There are 9 hidden switches. A switch that is on adds its own fixed numbers to the row, and there is some noise. The rows also spread widely along 11 directions, which tell nothing about the answers.
In the rows, 128 means zero.
Known rows, each followed by its switches (1 for on, 0 for off):
[119 110 141 110 152 137 138 169 107 104 169 106  94 145 162  96 166 162
 205 148 116 102 114 153  69 133 167 150 103  75 155  92 146 111 159 107
 178  74 141 126 125]
1 0 1 1 0 1 1 0 1
[147 108 116 104 162 131  96 113  57 105 152  72 116 105 165 215 183 143
 113 141 122 149  80 185 148 132 100 108 145  76 193 124 127 120 116 141
 139 100 124  75 139]
0 0 1 0 0 1 1 1 1
[106 170 137 155 153 128 158 117 117 147  91 106 114 151  88 178 103 144
 151 136 115  92 158 146 109 129 150 124  97  94 139 133 133 160 135 159
 150  54 111  93  77]
1 0 1 0 1 0 1 1 1
[137 134 112 118 143 136 128 128 103 114 162  88  98 163 163 133 148 143
 158 116 147  60 131 152 110 131 123 122 113  98 179 108 165 134 141 103
 147  76 138 109 143]
1 1 0 0 0 0 0 0 0
[183 116 214 141 124 140 115 152  95 146 135  94 150 106 117 103 129 114
 162 139 110 154 125 130 165 134 157  95 178 143  26 131  91 123 127 106
 120 179 149  38 128]
1 1 1 1 0 0 1 1 1
[154 121 147 109 126  98 101 165 127 116 182 113 164 146 170 139 104  91
 155 108 130 163 151  84  96 137 112 148 186  93  98 133 108 129 160 104
 138 109 126  99 120]
0 1 1 1 0 0 0 1 0
[ 87 172 185 123 123 118 136 127 183 164  79 120 101 122  81 104 101 115
 125 128 108 168 155 144 124 135 184 109  71 136  78 124 108 157 143 122
 121 134 118 100 101]
0 0 0 1 0 0 0 0 0
[168 117 149 200 149 149 158 157  84 147 137  87 119 111 150 105 178 145
 189 120 144  77  85 116 140 141 161  93 164 136  73 111 123  95 153 123
 160 123 160  90 152]
1 0 1 1 0 1 0 1 0
[ 56 149 161 102 132 169 202 155 139 162 143  91  95 192 105  98 116 167
 111 151 111 104 141 118  44 113 174 149 115 134 106 119 111 138 139  88
 108 103 134 168 111]
0 1 1 1 1 0 1 0 0
[121 131 159 101 167 136 115 155 121 138 107 113 128 149 108 140 103 157
 104 154 106 115 123 150 148 124 149 113 124 110 130 146 124 131 136 116
 150 129 111  87 126]
1 0 1 1 0 0 1 1 0
[156  81 141 120 162 132 115 168  89 109 141 116  99  84 142 130 180 140
 155  98 136 135 121 143 141 160 144  79 101  86 136  91 113  80 142 147
 197 138 118  58 137]
0 0 1 1 0 0 0 0 1
[149 138 123 116 145 136  84 135  97 103 100 131 123  92 143 106 176 115
 186 155 103 151  66 200 162 107 164 132 153 112 134 176 141 115 130 116
 180 140 147  78 169]
0 0 1 1 1 0 0 0 0
[125 143 164  95 142  97 111 143 137 139 166  92 119 151 156 149 124 143
 147 114 117 146 161 142  83 136 145 137  97 114 127  92 131 153 157  93
 103  83 119 135 130]
1 0 0 0 0 1 0 1 0
[143 120 158  98 160 121 105 156 119 123 137 121 154 143 104 184 108 159
 112  94 139  96 197 123 128 161 119 105  81  86 159 119 120 128 135 148
 160 101  98  91  92]
1 0 0 0 1 0 1 0 1
[176 101  89 163 144 118  94 151  96 115 127 127 155  55 139 129 172  92
 177 110 114 205 128 122 112 147 103 159 187 110 125 147 118 102 170 157
 164 129 131 128 129]
0 1 0 0 0 1 0 0 0
[ 82 156 196  79 132 150 138 129 162 119 125 122  85 142 107  89 117 145
 151 159 121 115 114 185 135 121 183 126  54 125 119 115 131 138 120  97
 153 139 136  75 113]
0 0 1 1 0 0 1 0 0
[ 83 133 126 139 127 126 182 145 149 166 108  91  69 172 110 157  69 114
  54 166 113 147 150  76  91 138 138  92 136  85 137  95  89 143 164 119
 125  96 101 106  67]
0 1 1 1 0 1 0 0 0
[113 141 116 106 139 130 118 145 109 171 126  98 165 128 131 139 149 128
  95 127  88 198 125 137  79 110 128 174 191 148 120 175 116 144 150 107
  69 125 126 189 153]
0 1 0 0 0 1 0 0 0
[146 167 154 161 124 123 134 114 100 119 100 114 156 124 106 183 117 113
 152 132 134  98 129 142 166 130 132 116 155 105 129 165 119 145 126 146
 166 109 140  45  97]
0 1 0 1 1 1 1 1 1
[ 81 104 137  83 155 153 158 153 115 126 152  94  64 108 115 134 174 163
  91 156  90 211 101 159  51 119 139 143 105  91 155  97  97 123 124 132
 135 136 107 156 101]
0 0 1 1 0 0 0 1 1
[ 87 133 185  34 153 156 119 143 140 103 162 111 148 116  99 160 169 177
  91  90 134 142 136 199 115 126 123 149  57 127 183 129 122 132  97 130
 145 166 109 121 109]
0 0 0 1 0 0 0 0 1
[132 120 159 148 130 105 150 190 112 164 176 122 162 208 161 120  89 154
 143  99 138  80 165  30  60 140 160 126 165  94  71 118  97 117 164 100
 115  71 129 147 145]
0 0 0 1 0 0 1 1 1
[180  77 196 117 147 157 107 150 107  84 192 117 137  79 133 139 143 142
 143  96 165 120 127 130 183 168  99  92 102 125 104  85  92  75 103 142
 180 184 131  30 107]
0 0 1 0 0 0 1 1 0
[167  95 157 133 149 123  94 152 102 113 135 103 122  62 134 137 181 114
 158 126 109 214 117 135 128 154 132 111 154 103  75 120  89  93 143 139
 162 150 130  95 128]
0 0 1 1 1 0 1 1 0

New rows, each followed by its switches (1 for on, 0 for off):
[160 108 196 104 140 126 107 129 102 127 155  89 154  81 110 191 145 127
  97  86 132 176 170 141 154 165 101  91 114 126 104 102  84 119 120 145
 119 170 117  53 102]
0 1 0 0 0 1 1 1 1
[ 86 149 198 106 101 147 166 148 160 116 150 134  96 153 106  87  82 137
 136 213  95 161  95 130  94 105 174 165 129 123  96 117  88 138 116  85
 133 146 146 114  72]
0 0 1 1 1 1 1 1 0
[164 128 188  98 133 141 116 141  95 119 198  88 169 129 143 140 160 142
 157  84 144 117 147 146 114 130 114 144 141 142 111 122 124 139 113 105
 105 137 141 102 133]
1 1 0 0 0 0 0 1 1
[ 94 150 173  93 118 104 142 144 177  82 158 146 101 152 123 154  65 117
 150 154 128 129 148 127 108 135 142 147  82  75 159  98 114 147 138 121
 195 101 111  63  46]
0 0 1 1 1 1 0 1 0
[126 147 103 119 146 122 136 129  89 118 122  82  81 162 153 145 143 137
 140 163 111 106  97 167 105 105 139 128 147  69 188 135 153 156 138 107
 150  75 133 104 136]
1 1 0 1 0 0 0 1 1
[158 114 125 110 179 123  90 135  75 132 122  71 140  94 128 209 171 138
 123 108 111 149 149 180 142 144 106 109 138 105 154 134 131 126 155 142
 149 107 110  84 132]
1 1 1 0 1 1 1 1 0
[ 90 147 176 111 167 175 185 140  93 183  83  80 118 115  60 152 166 172
  79 106 105 126 128 173 115 120 172  93 111 167  94 150 100 137 110 139
 118 167 117  99 135]
0 1 1 1 1 0 0 1 1
[170 137 109 107 164 121  71 141  69 152 118  90 158 129 171 121 172 120
 181 116 102 128 107 190 142 109 153 134 175 131 121 177 165 140 157  90
 118 103 146 103 213]
1 1 1 0 0 0 0 0 0
[ 98 124 169  78 125 135 164 158 157 115 195 104 100 175 127 145  69 139
  96 156 117 141 164 111  65 127 115 164 111 105 155  76 105 155 140  95
 119 114 109 121  52]
1 1 1 0 0 1 0 1 0
[122  97 149  92 154 124 124 183 101 159 120 126  72 145 118  96 120 161
 106 153  78 160 155 134  81 129 187  98  97 101 119  94 105 124 148  99
 121 125 111 136 144]
1 0 0 0 1 0 0 0 1
[142 104 112  68 176 162 110 178  74 110 144 133 144 149 135 111 125 170
 111 165  92 112  78 177 125  91 125 168 171 129 181 175 139 117 123  95
 155 157 125 120 166]
1 1 1 0 0 0 0 1 0
[126 128 103 192 153 180 171 121  98 141 111  86 112 104  88 138 165 159
 107 160 120 140  92 125 104 125  97 146 164 125 137 142 113 118 119 166
 121 117 128 173  83]
1 0 0 0 0 0 1 1 0
[137  96 122 125 168 146 137 162  99 115 131  98  86 142 133 164 141 163
  94 131 139  74 127 130 147 150 128  68 111  75 179  98 126  98 136 133
 192 109 112  81 116]
1 0 1 1 1 0 0 0 0
[167 141 147 129 122 118 100 133  93 123 136  99 172 116 146 171 150  91
 160 106 131 141 130 142 156 127 122 115 186 105 112 165 116 137 129 127
 146 121 141  55 131]
0 1 1 1 1 0 0 0 1
[138 117 115 155 173 103 120 157 104 172  85  76 110  73 109 163 170 111
 138 107  75 227 170 133  77 156 146 112 155 103  89 120 108 134 199 152
 138 102 101 137 115]
1 1 1 1 1 1 0 1 0
[ 70 173 157  96 151 157 181 143 135  94 115 134 113 169  68 137  99 181
 154 154 118  40 140 184  94 112 163 175  59 105 208 141 156 154 125 131
 209  97 120 103  70]
1 1 0 1 1 1 1 1 1
[ 79 176 177 138 104 116 167 109 186 121 150  99  85 129 118 134 122 114
 164 128 133 156 144 129  76 142 150 147  73 107 113  79 115 160 145 127
 136  90 127 123  59]
0 0 0 1 0 1 0 1 0
[145 119  83 155 182 130 132 152  68 166 114  72 167 129 145 191 185 148
  93  58 136 112 134 103 105 143 101 111 191 114 140 169 128 108 164 152
 133  97 111 150 175]
0 1 0 1 0 0 0 1 0
[171  80  96 144 148 139 122 140  75 107 179  67  97  91 166 150 182 114
 139 139 121 192 111 122  92 139  76 134 185  86 141  99 113 111 145 133
 134 112 128 129 105]
1 1 1 0 0 0 0 1 0
[ 97 110 130  75 185 150 132 159  98 142 153  91 101 149 135 124 157 192
 119 140 100 129 119 167  68 119 145 153 104 115 155 117 138 126 140 107
 122 102 115 171 152]
1 0 1 0 0 0 1 1 0
[146 114  92 157 141 138 139 138 100 136 118  99 130 108 118 172 136 103
 101 124 123 166 143 101 114 140  92 117 179  97 135 141 100 118 140 160
 145 112 116 110  93]
0 1 1 0 1 0 0 0 0
[128 159 156 170  97 166 183 126 114 134 129 123 100 137 101  79 113 135
 156 202  98 139  85 130 101  95 162 160 161 136  92 139 100 149  98 113
 107 134 157 137  81]
1 0 0 0 1 0 0 1 1
[169 120 179 188 119 130 145 168 130 148 117 137 140 129 101  98  92 118
 146 123 137 110 148  67 155 152 151  84 151 120  60 118  90 110 145 141
 149 147 132  71  90]
1 0 0 1 0 0 0 0 1
[141 139 124 136 157 174 128 100  80 142 125  46 146 115 124 179 181 144
 105 121 139 110 106 178 155 125  86 122 164 133 149 154 141 135 112 137
 107 120 138 106 129]
1 1 1 0 0 0 1 0 0
[ 86 168 206  65 121 130 130 119 165 139 138 100 111 153 111 141 101 138
  74 148 117 160 122 162 129 116 150 118  91 134 115 123 104 165 105  88
  91 153 119 103 110]
0 0 0 1 0 0 0 1 0
[149 126 176  59 133 123  79 157 117  85 160 157 149 110 129 114 108 136
 150 180  86 187  96 186 136 106 136 180 135 114 157 146 121 143 115  99
 142 170 130  96 113]
1 0 0 0 0 1 0 1 1
[178 119 148 169 144 149 123 133  52 121 161  80 145 100 169 121 225 152
 198  97 152  91  73 143 135 134 138 106 169 123  90 136 125  90 119 128
 146 120 170 105 186]
0 0 0 1 0 0 1 1 1
[115 118 180 106 165 181 160 144  91 161  99  85 112 126  71 145 129 180
  71 142 112 100 130 178 162 127 152  86  97 152 132 119 110 127 114 131
 123 173 121  64 116]
1 1 1 0 0 1 1 0 1
[121 167 110 174 127 119 114 113 143 147  82 117 157 117 108 146 121  98
 143 141 116 174 127 117 122 129 121 153 168  98 111 181 122 146 152 153
 133  88 126 142 101]
0 0 0 1 0 0 1 0 0
[ 91 116 189  58 148 163 130 115 118 133 154  67  76  97 106 157 176 163
  75 150  97 209 118 193 101 129 134 113  79 136 119  91  90 131  94 115
  93 169 116 123 108]
0 0 1 0 1 0 1 1 0
[110 170 133 113 125 122 125 126 138 132 119 143 119 162 127 112  80 124
 134 171 107 132 102 144 118  98 153 159 132 119 137 158 132 158 122 100
 125 105 129 116 128]
0 0 0 0 0 0 0 1 0
[178 122 184 147 120 170 123  90 107  88 178  64 136 106 132 191 136 129
 109 148 169 103  89 152 213 141  66  92 149 121 131 111 104 121  73 135
 133 157 144  30  69]
1 0 1 0 0 0 1 1 0
[133 108 113 132 171 101 137 167  95 177  99 109  72 150 135 127  97 124
 110 125 102 135 155 101 105 141 162  69 122  95 105 100 114 122 174 118
 136  93 105  79 160]
0 1 1 0 0 0 0 1 0
[147 122 106 154 156 135 133 141  74 135 103  85  85 100 132 114 177 116
 176 159  90 163  93 166 102 117 153 123 170  94 123 134 133 131 157 130
 150 108 137 104 139]
1 1 1 1 0 0 0 1 1
[ 99 146 174 102 131 166 162 150 158 110 161 149 162 142  81 127  85 161
 103 119 143 107 132 122 121 121 117 177 100 151 145 144 106 130  95 136
 145 162 115 122  75]
0 0 0 0 0 0 0 1 0
[ 83 135 158 101 157 141 155 162 149 134 103 123  87 149  76  93  92 159
 118 158  96 128 153 143  85 126 162 149  81 113 136 123 124 143 153 116
 160 124 106 130  92]
1 1 0 1 0 0 1 1 0
[126 116 169  67 164 124 116 201  93 165 167 140 199 168 148 133 111 178
 117  97  99 124 135 122  85 113 168 160 153 144 109 159 108 124 143  94
 103 136 117 135 182]
0 0 1 0 0 1 0 1 1
[119 146  95 125 170 123 119 152  93 182  69 131 131 148 118 120 118 149
  96 155  77 149  94 143 117  98 167 132 164 129 128 191 129 138 145 119
 106 116 119 154 188]
0 0 0 0 0 0 0 1 0
[113 143 156 105 148 137 133 119 143 118 112 107  91 116  83 177 102 134
  96 152 107 153 144 170 141 130 124 115  84 107 157 117 115 153 117 144
 147 126  97  78  64]
1 0 1 0 1 0 0 1 0
[137  75 171  81 160 161 135 177 110  92 192 113  95 150 147 119 124 188
 126 141 145  58 123 142 141 150 132 105  76 103 172  67 123  84 126 103
 183 144 126  76 119]
1 0 1 0 0 1 1 0 0
[111 124 178  99 140 148 127 119 112 136 143  68 120  95 113 164 177 141
  94 138 102 219 110 164 108 128 121 124 137 113 105 124  89 136 109 131
  93 154 122 119 103]
0 0 1 1 0 0 1 1 1
[124 133 151 115 126 115 132 184 139 135 185 114 156 204 177 114  88 142
 153 138 129  88 127  85  84 119 150 160 165 100 124 125 130 135 170  73
 124  80 137 143 126]
1 0 1 1 0 1 0 0 0
[119 124 154  64 143 134 117 160  94 148 144 111  84 175 151 105 120 160
 117 183  73 138 110 170  98  94 187 116 125 105 134 119 122 148 126  66
 101 114 130 117 161]
1 0 1 0 1 0 0 0 1
[161 131 163 132 138 145 103 134 131 106 142 102 186 147 126 186 103 130
 112 122 161  79 131 119 198 146  84 109 152 106 145 150 121 122 118 138
 164 128 124  51  86]
1 0 1 1 0 0 1 0 0
[119 114 162  43 142 134 102 174 121 112 213 124 171 162 178 128 128 166
 129 116 126 123 118 145  94 118 133 172 130 128 153 128 127 119 131  75
 118 129 131 135 158]
0 0 1 0 0 1 0 0 0
[145 129 155  97 145 126  71 132 119 128 103 107 154  77 121 129 159  99
 149 128 100 211 125 181 150 129 133 136 154 120  95 171 119 128 147 127
 143 158 127  80 140]
0 1 1 1 0 0 1 0 0
[157 148 178 177 144 134 166 139  92 197 111  71 140 144 114 138 123 132
 148  81 138  83 168 108 132 141 166  70 136 159  41 113 115 148 145 128
  95 108 130  66 142]
1 1 1 0 0 0 0 1 1
[162 134 136 154 128 134 105 106 111 147 120  48 149 101 130 188 158  86
  95 126 126 187 122 139 158 135  84  96 199 112 108 147 109 147 135 135
  99 130 128  88  96]
1 1 1 1 0 0 0 0 0
[134 143 162 120 157 108 108 144 117 166  80 100 136  95 114 142 139 106
 133 109 100 176 133 165 149 136 168  99 135 142  82 148 116 137 165 124
 138 145 119  61 156]
0 1 1 1 0 1 0 1 0
[ 93 152  84 135 154 129 156 143 106 138  90 138 118 118 103 127 123 121
 170 156  76 174 114 156  56 100 151 198 147 103 164 164 136 156 160 155
 153  79 117 141 105]
0 1 1 0 0 1 0 1 1
[122 145 157 128 106 137 145 106 136  69 186 106  74  88 149 118 169 113
 226 151 134 152  93 180  93 129 141 166  89 109 135  80 131 129 119 123
 168 105 158  93  78]
0 0 1 0 1 1 0 1 0
[119 142 128  88 154 132 105  98 119 117 131  75 127 120 124 207 143 122
 105 104 141 139 150 177 146 143  86 117  98  97 182 133 140 143 128 145
 141 102 109  74 106]
0 1 1 0 0 0 1 0 0
[147 161 154 177 113 129 139 113 149 109 105 128 111 116  88 125  92  96
 192 133 146  96 182 122 148 155 128 120  99 107 113 112 132 144 142 150
 182  94 132  56  51]
1 1 0 0 1 0 1 0 0
[148 119  93 148 170 147 117 129  85 120 138  74 165 104 143 206 211 155
  99  62 171  99 109 132 143 148  72 109 154 101 182 152 135  94 128 169
 160 109 121 130 144]
0 0 0 1 0 0 0 0 0
[111 135 190 119 130 139 151 165 139 166 120 140 100 172 101  56  72 150
 162 169  97 107 149 125 104 118 208 126  92 133  70 111 114 141 140  94
 119 119 131  99 115]
1 0 1 0 0 0 1 0 1
[134 169 107 153 125 107 133 107  97 105 124  94 133 109 149 178 174  91
 212 121 118 142 113 165  91 121 132 158 164  82 151 150 144 155 153 147
 171  56 144  91 107]
0 1 1 1 1 1 0 1 1
[111 140 223  15 147 127 103 160 136 141 167  86 119 175 139 117 109 156
 103 133 103 128 141 191 127 113 171 114  96 144 109 119 126 158 129  44
  99 166 123  79 157]
1 1 1 1 0 0 0 1 0
[122 131 122 152 142 145 140 140 103 142 141  89 117 139 161  97 179 143
 182 132 127 119  87 127  93 122 158 138 156 114 100 139 135 110 147 111
 134  89 157 150 160]
0 0 1 1 0 0 1 0 0
[140  97 128  94 179 123  71 143 100 116 105 104 153  69 111 211 156 130
  67 135  96 228 112 167 164 144  91 117 156  88 162 157  97 109 141 162
 160 158  94  88 116]
0 0 1 1 0 1 1 1 0
[ 89 176 134  99 100 120 141 114 149 113 164  94 105 177 164 117 128  98
 184 162 113 142 118 147  59  99 148 178 147  95 138 135 143 171 141  79
 125  64 149 137 105]
0 1 1 1 1 0 0 0 0
[145  75 113 106 149 141 125 211  87 137 140 168 138 126 125  70 106 128
 125 158  74 197 123  95  73 111 148 172 191 110 111 152  88 100 154 115
 142 158 118 140 137]
0 1 1 0 0 0 0 0 1
[131 111 123  61 188 162  83 146  79 116 115 112 142 126 117 168 157 182
  84 152  98 122 100 208 162 110 122 128 128 112 194 172 143 118 112 122
 149 145 116 112 155]
1 0 1 0 1 0 1 0 0
[136 145 170 137 146 147 135 137  94 158 125  70 126 112 132 130 191 157
 134 130 108 136  94 169 123 121 166 113 152 154  91 137 120 128 131 102
 104 142 148 139 158]
1 0 0 1 1 1 0 1 0
[116 113  74 118 193 151 129 126  75 167  78  50  69  98 116 163 196 151
  87 126  91 168 123 187 103 126 125  98 123 109 172 123 146 135 158 146
 125 103 103 138 152]
1 1 1 0 0 0 0 0 0
[151 124 177 135 109 138 144 132 131 143 161  83 111 150 127 122  99 115
 100 131 143 123 157  98 136 144 118  89 138 133  92  86  98 137 126 101
  95 142 133  88  94]
1 1 0 0 0 0 0 0 0
[106 130 159 147 130 157 189 164 118 166 131 130 100 168 116  87  88 171
  92 165 117  94  95  94 107 115 174 118 135 154  99 116  95 115 125  97
 108 143 138 131 135]
0 0 0 0 0 1 0 1 0
[155 123 121  96 152 138  94 136  88 109 149 105 175  95 126 184 165 129
 101 102 120 171 130 157 129 128  83 151 179 124 153 171 112 122 117 136
 133 148 120 122 131]
0 1 0 0 1 0 0 1 0
[136 132 115 143 151 179 150 164  63 143  92 139 127 139  93  61 143 168
 163 182  83  91  88 157 106  92 179 162 172 141 129 183 136 118 126 113
 147 136 155 144 155]
1 1 0 0 1 0 1 0 1
[ 94 114  85  89 165 149 150 161  79 118 166  86 126 178 164 163 150 171
  98 163 109 114  77 140  63 102 106 177 187  80 205 158 135 118 147  99
 141  88 131 171 147]
0 1 1 1 0 1 1 1 0
